All groups share one centre, and each spreads out both ways along 9 directions, with some noise.
Known rows, each followed by its group:
[-3.09  0.73 -0.64 -1.20  1.29 -0.36 -0.56 -0.60 -0.10  1.01  1.13 -0.31
  1.17  1.74 -0.44] -> daf
[ 1.34  3.11  1.49  1.33  1.27 -0.29  0.99  2.22 -0.36 -0.63 -3.28  0.46
 -1.58  1.35 -3.58] -> dor
[-0.81  0.41  0.33 -1.10  0.07  2.66 -0.84 -0.68  1.80  2.74 -0.37 -2.23
  1.30 -1.23 -0.78] -> Vagak
[-0.94 -0.06 -0.93 -3.28  1.37  2.48 -3.21 -0.86 -0.61  0.26  0.22  1.18
 -0.44  0.84  0.47] -> Nomok
[ 1.29  0.60  0.91  1.03 -0.82  0.17  0.10  0.51  0.46  3.88 -0.05 -0.90
  0.10  1.50 -0.25] -> daf
[ 1.33 -1.36 -0.47 -0.62 -1.54 -1.35 -1.21 -1.23  0.62 -2.65  1.58 -1.08
 -1.10 -0.58  0.35] -> dor
[-2.77 -0.28  0.33  1.26 -0.10 -0.85  0.48 -0.34  0.31  0.53 -0.28  0.74
 -1.47  0.48 -0.98] -> Vagak
[-1.67  1.29  0.47  0.90 -1.79  1.77 -1.67  0.10  0.97  2.54 -0.28 -0.06
 -2.22  0.16 -1.51] -> Nomok
[ 0.95 -1.03  0.80 -0.10  0.24 -3.11  1.82 -1.14 -1.92 -0.39  0.34  1.37
  0.63  1.60 -0.52] -> daf
[-2.32 -0.08 -0.11 -2.28 -0.34  2.90 -1.96 -1.26  1.10  1.33 -0.22 -0.07
 -0.23 -1.65 -0.43] -> Vagak
[-0.86 -2.34 -0.65 -0.37  1.80 -0.13  0.21 -0.11  0.79  1.74  0.97  0.41
  2.26  1.35  0.18] -> daf
[ 1.01 -1.24 -0.21  1.27 -0.52  0.49 -1.23 -0.87  0.00  0.78  0.63 -0.67
 -2.25  1.30  0.68] -> Vagak
[-0.11 -2.00 -0.07  0.15  0.16  1.16 -0.58 -0.78  1.78  0.22 -0.48 -1.02
 -0.91 -0.99 -0.68] -> Vagak
[ 0.01 -1.76 -0.14 -1.04  1.02  0.66 -1.37  1.52  2.67  2.16 -0.09  0.66
  0.22  1.54 -1.37] -> Nomok
[ 1.55  0.41 -1.66  0.52 -0.12  2.83 -2.88  1.51  2.16 -1.25  1.10 -1.35
  0.98  0.11 -2.28] -> daf
[ 2.79 -0.11 -0.02 -1.87  1.04  0.70 -0.08  1.83  1.33 -1.11 -1.32 -0.30
  1.14 -1.32  0.77] -> Vagak
[-0.14  0.59 -1.21 -0.66 -0.15  1.57 -1.41  1.21  0.51  0.77  0.86 -0.58
  0.31 -0.64  4.18] -> dor
[ 0.25 -1.45  0.17 -0.35  1.00  1.62 -0.52  0.93  1.91  4.20 -0.40  0.00
  0.86  1.03  0.45] -> Nomok
[ 2.26 -3.00  0.13  0.76  2.09  0.54 -0.95 -1.07  1.31 -0.93 -1.05 -1.16
 -1.08  1.90 -4.63] -> dor
[ 1.53  1.06  0.71  4.14 -0.22  1.36  1.75  0.26 -0.29  0.95 -1.92 -2.92
 -2.37 -1.00  1.67] -> Nomok
[ 0.96 -1.61  0.17 -1.22 -0.27 -2.44  0.23  0.39  2.50 -2.38  0.19 -1.60
 -0.77 -1.30  0.81] -> dor
[ 2.70 -0.42  1.42  0.03 -1.47 -1.45  0.62 -0.11  1.70  2.39 -0.25 -3.00
 -0.99 -0.34  1.95] -> Nomok
[ 0.54 -0.64 -1.76 -0.79 -0.73  1.66 -1.69  0.30 -0.67 -0.72  2.27  1.60
  2.04 -0.56  1.94] -> Nomok
[ 0.86  2.18  0.17  0.11 -1.03  2.05 -2.27  0.79  0.27  4.19  0.43 -1.71
 -1.50  1.48  2.56] -> daf
[ 0.06  1.52 -0.67  0.08  1.33 -1.57 -0.50  1.05 -0.78 -1.56  0.83  0.39
  0.26  3.05 -1.45] -> daf
[-2.14  0.45  0.00 -1.76  0.17  2.02 -2.07 -0.71  1.97  1.37 -0.45 -2.53
 -1.74 -1.05  1.34] -> Vagak
[ 1.25  0.03  0.20 -0.73  2.31 -2.32  0.34 -0.90 -1.67 -1.12  0.08 -0.60
 -0.13  3.21 -0.16] -> dor
[ 0.17 -2.11 -0.35  0.94  2.64 -0.36  1.18 -0.53 -0.15  2.01 -0.16 -1.48
 -0.03  1.83  3.39] -> dor
[ 1.63  1.07 -0.32  0.19 -1.63 -1.94 -0.11 -1.14 -2.68 -1.49  2.20  0.61
  0.95  1.25 -0.13] -> daf
[ 1.63 -1.37 -0.33 -1.22  0.90  0.83 -1.37  0.20 -0.29 -0.10 -0.16  1.42
 -0.42  0.87  0.54] -> Nomok
[ 3.16 -2.05 -0.32  1.21  1.00  1.01 -0.51  1.31 -0.73 -1.32 -1.08  3.06
 -1.27  0.70 -0.29] -> Nomok
[ 3.36  2.01 -0.30  0.09  1.52  0.61 -1.04  2.08 -0.27 -0.42 -0.84 -1.61
 -1.08  1.98  1.97] -> daf
[ 1.11 -0.02 -0.03  1.97  2.50  1.31  1.74 -1.06 -2.23  1.70 -0.80 -1.63
  1.12  1.26  1.86] -> Nomok
[-1.88 -2.19 -0.86 -1.93  1.04  1.09 -1.07 -0.79  0.30  0.84  0.84  1.48
  1.12 -0.02  1.20] -> Vagak
[ 2.57  1.06 -0.12  1.52  0.72 -0.07  0.84  1.40 -2.70  1.18  0.30  2.40
  2.48  2.59 -0.77] -> Vagak
[-0.65 -2.17  0.78 -1.68  2.45  0.74 -0.67 -1.19  1.77  0.53 -2.15 -0.52
 -1.45  0.61 -2.65] -> dor
[-2.84  1.04 -1.73 -1.03  1.27  0.66 -2.41  0.24 -0.08 -1.96  1.14  0.20
 -0.98  1.46  0.12] -> daf
[-0.08 -2.07 -0.15 -0.22 -0.81  0.65 -1.37 -1.82  0.70 -0.62  0.40 -0.86
 -2.33 -0.98  1.01] -> dor
[ 0.70  0.28 -1.46 -0.59 -0.75 -0.39 -1.05 -1.30 -2.00 -2.73  2.70  0.08
  1.60  0.44  0.71] -> daf
[-0.03  1.79 -0.20  1.09 -3.34 -2.00 -1.40  0.49 -0.67  0.77  2.33  0.12
 -2.78  1.85  2.60] -> Nomok
[-1.17 -1.56 -1.24  1.03  1.75  1.98 -1.05 -0.96  0.69 -1.13  0.06 -1.12
 -0.41  0.33 -1.43] -> Vagak
[-0.98  0.30 -0.92 -0.81  0.30  3.98 -2.54 -2.02  0.74 -0.78  0.22 -2.97
 -0.32 -1.69 -1.30] -> Vagak
[ 1.00 -2.09  0.63  3.76 -1.29  1.69  1.49 -0.60  1.51  3.01 -0.41 -1.17
  0.95 -1.07 -2.56] -> dor
[ 0.94  1.51  0.34 -0.47 -3.38 -1.69  0.03  1.23  0.98 -0.46  1.29 -0.02
  0.22 -1.53  1.20] -> dor
[ 1.75 -2.90 -1.18  3.03  0.26  0.43  1.07 -0.34 -0.04 -1.32  0.93 -0.25
  0.87 -0.47  0.59] -> daf
[ 2.20 -1.60  0.51  4.24 -0.41  2.73  0.29  1.40  1.99  3.18 -1.56 -0.14
 -0.46  0.49 -3.36] -> dor
[ 0.89 -0.13 -0.98  1.73  0.86  1.46 -1.24 -0.81  0.74 -0.22  0.33 -4.06
 -1.53  1.06  0.72] -> Vagak
[ 0.81 -1.21 -0.63  1.05  0.67 -1.42 -1.04  1.63  0.53 -0.91  0.57  2.34
 -1.13  3.19 -2.02] -> Nomok

New rows, each followed by its group:
[ 2.00 -0.53 -0.08 -1.09  2.32  0.93 -1.06  1.31  0.81  0.70 -1.53 -0.32
 -1.57  1.14  2.60] -> daf
[-0.08  1.73  0.44 -2.22  0.90 -1.20 -0.27  0.84 -0.37 -0.08 -0.41  0.21
 -0.12  1.07  0.75] -> dor
[ 3.35 -0.36  0.48 -2.14  0.59 -0.58  0.54 -1.04 -0.32 -1.32  0.07 -1.27
  3.52 -0.48 -2.08] -> daf
[ 0.22  0.56 -0.06  1.12 -0.10  2.45 -1.07  0.54 -0.83  3.69 -0.15  0.82
 -1.14  1.57  1.99] -> dor
[-0.51  1.05  1.53  0.00  2.37 -0.80  1.63 -0.55 -0.69 -0.20 -2.79 -0.41
 -0.94  1.16 -3.09] -> dor
[ 3.23 -0.75 -0.40  1.74 -0.64 -1.95  0.75  2.56  2.21 -1.40  0.55 -1.38
  0.07 -0.07  1.03] -> dor
[ 2.22 -0.59 -0.82 -0.11  0.28  0.40 -0.16  0.05 -0.50 -3.65  0.14  0.21
  0.81 -1.16 -0.52] -> Vagak
[ 1.70  1.30  0.27 -3.14  2.03  0.01 -1.36  0.53 -0.13 -0.04 -1.07 -0.49
 -0.53  1.56  1.29] -> daf
[-1.27  0.83 -1.61  0.58  1.52 -0.18 -1.34  0.77 -0.86 -1.62  1.08  0.17
 -1.01  2.32  1.64] -> daf
[ 4.63 -0.74  0.75  2.87 -0.63  0.44  1.45  1.11  0.97  2.62 -0.47 -1.46
  1.73  0.61 -1.55] -> daf
[ 1.09 -0.27  0.68  0.77  0.65  0.59 -0.71  1.10  2.59  2.85 -1.40 -2.79
 -2.83  1.21  1.20] -> Vagak
[ 2.02  1.39 -0.47  1.45 -0.44 -1.21 -0.43  0.81 -1.39 -1.92  0.90  0.42
 -0.56  2.18 -0.93] -> daf
[ 1.70 -2.77 -1.75  2.36 -1.27  1.50 -0.62 -1.38  0.36  0.45  2.97 -1.93
  1.48 -0.46  2.14] -> dor
[-0.14  0.45 -0.20 -0.66 -0.85  3.25 -2.08 -0.81 -1.27  0.69 -0.33  1.89
 -1.16 -0.79 -0.07] -> Nomok
[-1.38  0.71 -0.28  0.93 -0.36  2.85 -0.33 -0.36 -0.08  0.42 -0.76 -0.66
 -1.39 -2.06  1.87] -> dor
[-0.42  1.35 -0.88 -0.12  2.08  0.10 -2.08  1.63 -0.29 -2.33 -0.91  0.48
 -4.00  2.17  1.64] -> daf
[ 3.64  1.82  0.93 -1.75 -1.44  1.66 -1.06  1.15 -0.28  0.63 -1.15  0.65
  0.48 -1.33  0.23] -> Vagak
[-0.22 -2.43  0.42 -0.30  1.21 -0.17  0.59 -1.06  0.08 -0.09 -1.02  0.36
 -1.60 -0.63  1.71] -> daf
[ 0.62  2.09 -1.40 -0.10 -0.09 -0.17 -2.31  1.21 -0.12 -2.85  1.82  0.17
  0.99  2.13 -3.26] -> daf
[ 2.74  0.50  1.31  0.08 -1.38  0.98  0.71 -2.15 -1.19  0.54 -1.25 -2.30
 -1.24 -1.91  1.10] -> Nomok
[ 0.72 -1.23 -1.15  2.60  0.16 -1.71  1.55 -0.89 -2.25 -1.72  2.03  0.28
  1.70  1.16  0.92] -> daf
[ 0.00 -0.32 -0.73  2.97 -0.31  2.23 -0.30  0.63  1.09  3.70  0.88 -1.95
  0.29  0.82  2.05] -> daf
[ 0.34  1.19 -0.22 -0.96 -0.27  2.98 -2.94 -0.43 -0.01  1.81 -0.21 -0.97
 -2.25  0.59  1.16] -> Vagak
[ 0.70 -3.06  0.28  1.35 -0.01 -0.05 -1.03 -0.71  2.99  2.38 -0.25 -2.56
 -3.93  1.05  1.83] -> Vagak
[ 2.01 -0.85  1.04  3.33 -0.65 -1.86  1.42 -1.05 -1.40  0.40 -0.44 -0.15
 -2.25  1.96 -1.27] -> dor
[-1.24  2.01 -1.30  0.01 -1.14  3.60 -1.75 -0.44 -0.75 -1.91  0.22 -0.78
 -0.99 -2.92  1.91] -> dor
[-2.80 -2.30  0.34  1.23 -0.73 -0.67  0.14 -1.21  1.94 -0.03 -0.29 -0.80
 -3.10 -0.78 -0.92] -> Vagak
[ 0.94 -2.24 -1.29 -0.86  3.06 -0.98 -1.59  1.86  0.15  0.37  0.81  2.75
  0.26  4.44  0.75] -> Nomok
[-0.63  0.89 -0.83  1.45  0.38  1.36  0.54 -0.05 -1.87  2.07  0.81 -0.82
  0.45  0.28  4.99] -> dor
[-0.80 -2.98 -1.37  0.17  0.42 -1.32  0.00 -1.70 -1.11  0.98  2.98  0.53
  1.31  1.92  3.17] -> Vagak
[ 0.38 -0.34 -0.88  1.63  0.52  3.28 -1.63  1.80  3.11  1.68 -0.20 -2.10
  0.18  0.05 -1.48] -> daf
[-1.95  2.44  0.55 -0.58  0.92  0.26  0.15 -0.46  0.27  0.52 -0.84 -2.34
 -0.31  0.32 -1.28] -> daf
[ 1.15  0.79  0.05 -1.89  2.99  0.91 -1.46  2.57  1.29  1.68 -1.42  0.60
  1.06  2.83 -1.39] -> dor
[ 0.22 -0.46 -0.31 -0.92  0.62  3.58 -2.49 -0.75  2.20 -0.09 -1.09 -2.52
 -1.82 -1.36 -0.88] -> Vagak
[ 2.13 -0.15  0.49  1.14 -2.31  1.78 -0.60 -1.84 -0.33  1.06  0.44 -1.17
  0.50 -1.08 -2.06] -> Vagak
[ 4.02 -1.26 -0.35  1.67  0.47 -0.42 -0.50  2.11 -0.36  1.90  0.43  1.28
 -0.95  3.15  2.49] -> daf
[-1.87  0.95 -0.42  0.30  2.71  1.50 -1.27  1.66  0.79  1.33 -1.34 -0.19
 -1.88  2.31  0.11] -> Vagak
[ 0.74 -0.20  0.06 -3.00  1.93 -1.09 -0.59 -0.26 -0.06 -2.28 -0.48  0.41
  0.84  0.81 -1.62] -> daf
[ 0.88 -2.85 -1.55  3.11 -1.29  3.32 -0.74 -0.66  1.66 -0.55  1.23 -1.49
  0.43 -2.50 -0.19] -> daf
[ 2.29  1.64  0.18  1.88 -2.05 -0.90  0.00  1.83  0.69 -3.07 -0.59 -0.42
 -2.12 -1.26 -1.17] -> dor
[-0.42 -0.57 -0.53  0.40  1.49  1.59 -1.23  0.96 -0.63 -0.44 -1.04  3.04
 -1.40  1.41 -1.60] -> Vagak
[ 2.80 -3.31  0.20  0.47  0.45  0.40  0.88  0.04  0.93  3.86  0.65  0.14
  2.76  0.76  0.69] -> daf
[-1.10  1.47  1.39 -1.26  2.26 -2.00  0.20  0.65 -0.72  0.82 -2.28  0.32
 -3.38  2.57  0.85] -> daf
[ 1.43  0.76  0.62  2.95 -1.17  0.19  1.44  0.67  1.49  1.45 -0.95 -4.08
 -1.80 -1.38  2.38] -> Nomok
[ 0.72 -2.75 -0.41  1.94  0.32 -0.01 -0.75 -0.70  0.38  0.14  0.47 -0.25
 -2.48  1.64  0.49] -> Vagak
